All groups share one centre, and each spreads out both ways along 6 directions, with some noise.
Some rows, each with its group after it:
[ -5   1  -5  -3   9  17 -13  14  -1  12   5]  z_79
[  0  -4   8  -3  -1 -11  -3  -2   7   2  -9]  z_793
[ 15  -3  -6  -8  -9 -28   6  20   9   1  17]  z_475
[ -2 -21  22  10 -17 -18 -16   8  14   7 -23]  z_446
[ -5  29  -4 -13  16  42   8  -1  -5   1 -10]  z_446
[  4   8 -10  -1   9   4  10  -4  -5  -7  14]  z_446
[ 5  0  4 -8  5  0  1  3  1  5 -1]  z_793
[ -6   8  13   4  -9 -11  -2  12  22 -11 -23]  z_79
[ 2 -4  4 -4  4  1  6 -5  0  7 -8]  z_79
[ -2   0 -18   7  -6  16  22   9  -8   9   6]  z_475
[ -1   9   1  -4   0   7   5   2   3  -1 -10]  z_644
[ -2   2   1   3   4  33 -14  -2 -15   6   6]  z_79
[ -2  -5   4  -5  -1 -13   3  -6   6   3 -11]  z_793
[  8  22  10   0   3   9 -20  -3  -1 -28  10]  z_446
[-13  33  -3   7  22  22   7 -14   3 -36  -4]  z_475
[  5 -18   0  -1  10   5  10 -24 -18  14   5]  z_644
[  2  -4 -25  10   2  -1  24   5  -8  -2  25]  z_475
[-6 -9 -3  2  8 -7 -3 14 10  9  0]  z_644
[ 6 -2 -8 -2 10 -4 11  5  0  0 14]  z_644
[ -6 -11  -2   4   1  -1   9   4   3  12  -7]  z_446
[ 12  -4  -3  -3  18 -17   8 -22  -9 -17  23]  z_475
[-13   0   3   1   1   8  -2   6   7  11 -20]  z_644
[  1  -7 -16  -3  21   0  10  -6 -10   5  24]  z_446
[ 5 10 -3 -2  7 10 11  6  1 -3  3]  z_644
[ -2  27   9  12 -12  15 -12  17  11 -27 -10]  z_793
[ -7  -6  -9  10   1  18  12  -3 -11   9  -1]  z_475
[ -1   4   5   0  -6  -1   4  12  11   1 -15]  z_446
[ -9  -3   0  -2   5  10  10 -10  -2  14 -17]  z_793
[-16 -26  -1  21  -6 -16 -13  -5   1   2   0]  z_644
[ -1  -7  -9   7   4 -13   5   6   3  -4  13]  z_79
[  9  13  -9   1  -2 -11  15   7   4 -18  12]  z_446
[  0 -17  15  20 -10 -17 -27   1   4 -13   3]  z_644
[ -5  16   0  12  -7   9   7   4   6 -19 -10]  z_79
[ 12  -6   2  -2   2 -18  -3   4   2  -7  16]  z_793
[ 12   1   5 -14   5 -25  -2  12  13  -3   5]  z_475
[-10   8  -6  11  11  47   8  10  -7   8  -4]  z_793
[ -2 -17  -3 -10  12 -16   4   9   9  22   0]  z_79
[  5   3  -4 -14   9 -13   9   9   9   2   4]  z_475
[  5  -8  -5   4   4  -3  12 -12  -9  -2  10]  z_79
[ 13  12   4   5  -5  -3  -5   6   2 -23  13]  z_793

New rows. What belongs after each?
[-10   2  -6   1  -6 -15   2  -3   7  -3  -6]  z_644
[ 11 -23   1   6  -2 -14   1 -11 -13   4  15]  z_475
[ -1   0   5  -3   6  31 -15  -2 -13  12  -2]  z_79
[ 10  -8   6   0  -4 -15   3  -4   0  -3   4]  z_446
[  5 -11   4  20   9  27   2  -6 -17  -4  13]  z_644
[-10  -3  -5   0   7  -2 -24  33  13   9   9]  z_79
[-12   5  17  -5  17  -9 -21   5  21 -10 -18]  z_475
[ -9  -3  -6   8  -3 -12   5  -4   4  -6  -3]  z_793
[ 28  -1   6 -13  17   5  12   2  -9   1  20]  z_644
[ 4 -5 -3 -6  2  0 10  5 -1 12  1]  z_475
[-12   6  -7   5   3   6  30   0   9   0 -21]  z_79
[-14  -1  -6 -13   2 -11  24 -15   8  15 -26]  z_793
[  8   2 -15   5  -7  -6  17  10  -3  -3  18]  z_475
[-1  0 -4  8 -7  0 15  2  1 -3 -4]  z_446
[-10   3  -8   1   8  16   5   9   3  10  -4]  z_79
[-16   8  -7   4  12  24  12   2   2   5 -12]  z_475
[  5   4   4  -3   1   0 -19  14   3  -4  10]  z_79
[ -7   7   6   2  -2   3   8   4  11  -3 -21]  z_79
[-6  0 -4  4  1  0  3  2  3  1 -2]  z_644
[ -2  -9 -20  -3  13   4  33  -2  -6  20   4]  z_446
[  0 -12   7   0  10   0  -8  17   8  12  -1]  z_644
[  2  -5   7  -7   1  -4   3   3   6  12 -12]  z_446
[ -7  10   4  -6 -11   1   3 -18   0  -3 -19]  z_644
[-1  4  6 -2  7 -3 -3  0  7 -6 -3]  z_475
[-15   8 -14   3  -6   2  15 -14  -2  -1  -9]  z_644
[ 20  43  -1 -33  -5 -16  17  11  17 -20  -2]  z_644
[  3 -20   5 -18  13 -18  34 -20   2  28 -21]  z_79
[ 26  -3  19 -21  10   3 -10   4  -4  10   6]  z_793
[-17   0 -21  -4  -2 -18  17  -7   6   5  -3]  z_644
[ -6  -5   9  13   4   6 -17  29  16  -1  -5]  z_644
[ 18   1  16 -13  17   8  -6  30  10   8   2]  z_644
[-20  -1  -3  11  -5   4  -4   1   6   2 -17]  z_644
[  9  -1  10  -7  -1 -21  16  -9  10  -5 -13]  z_79
[ 33   8   9  -2 -18 -16   4 -15 -14 -24  21]  z_475
[ -7  -7  -6  10  12   0 -11   2  -3  -5  17]  z_446
[-18 -15  -7  24 -11 -18  -9  -8   0  -8   3]  z_644
[-8  3 -6  1  6 -6  2 17 14 -1  1]  z_475
[ 3 -3 -7  0  0  4 12  1 -4  5  4]  z_475
[-11  11  -8  -9  -8 -28   0  15  23  -5  -9]  z_644
[ 25   2  28 -15  10   4 -14  20  10   2  -3]  z_644
[-4 -6 -9  9 12 14 10  5 -5  5  9]  z_644
[  3  -1  -7   1   3 -15   0   9   5  -6  15]  z_79
[16 -4  7 -3  5 -1 -6  0 -5 -2 12]  z_793
[ 0  2 -2 -9 10  1  4  6  5  7 -2]  z_446
[ -4   2 -13  11   9  10   4  -4  -8 -12  18]  z_446
[ 15  -4  -5 -23  10 -20  22 -14  -4  11   7]  z_793
[  6   0   2  -1  -1   1   8 -22 -12  -3   1]  z_644
[ 3 -6  8  0  3  1 -8  5  2  4 -2]  z_793
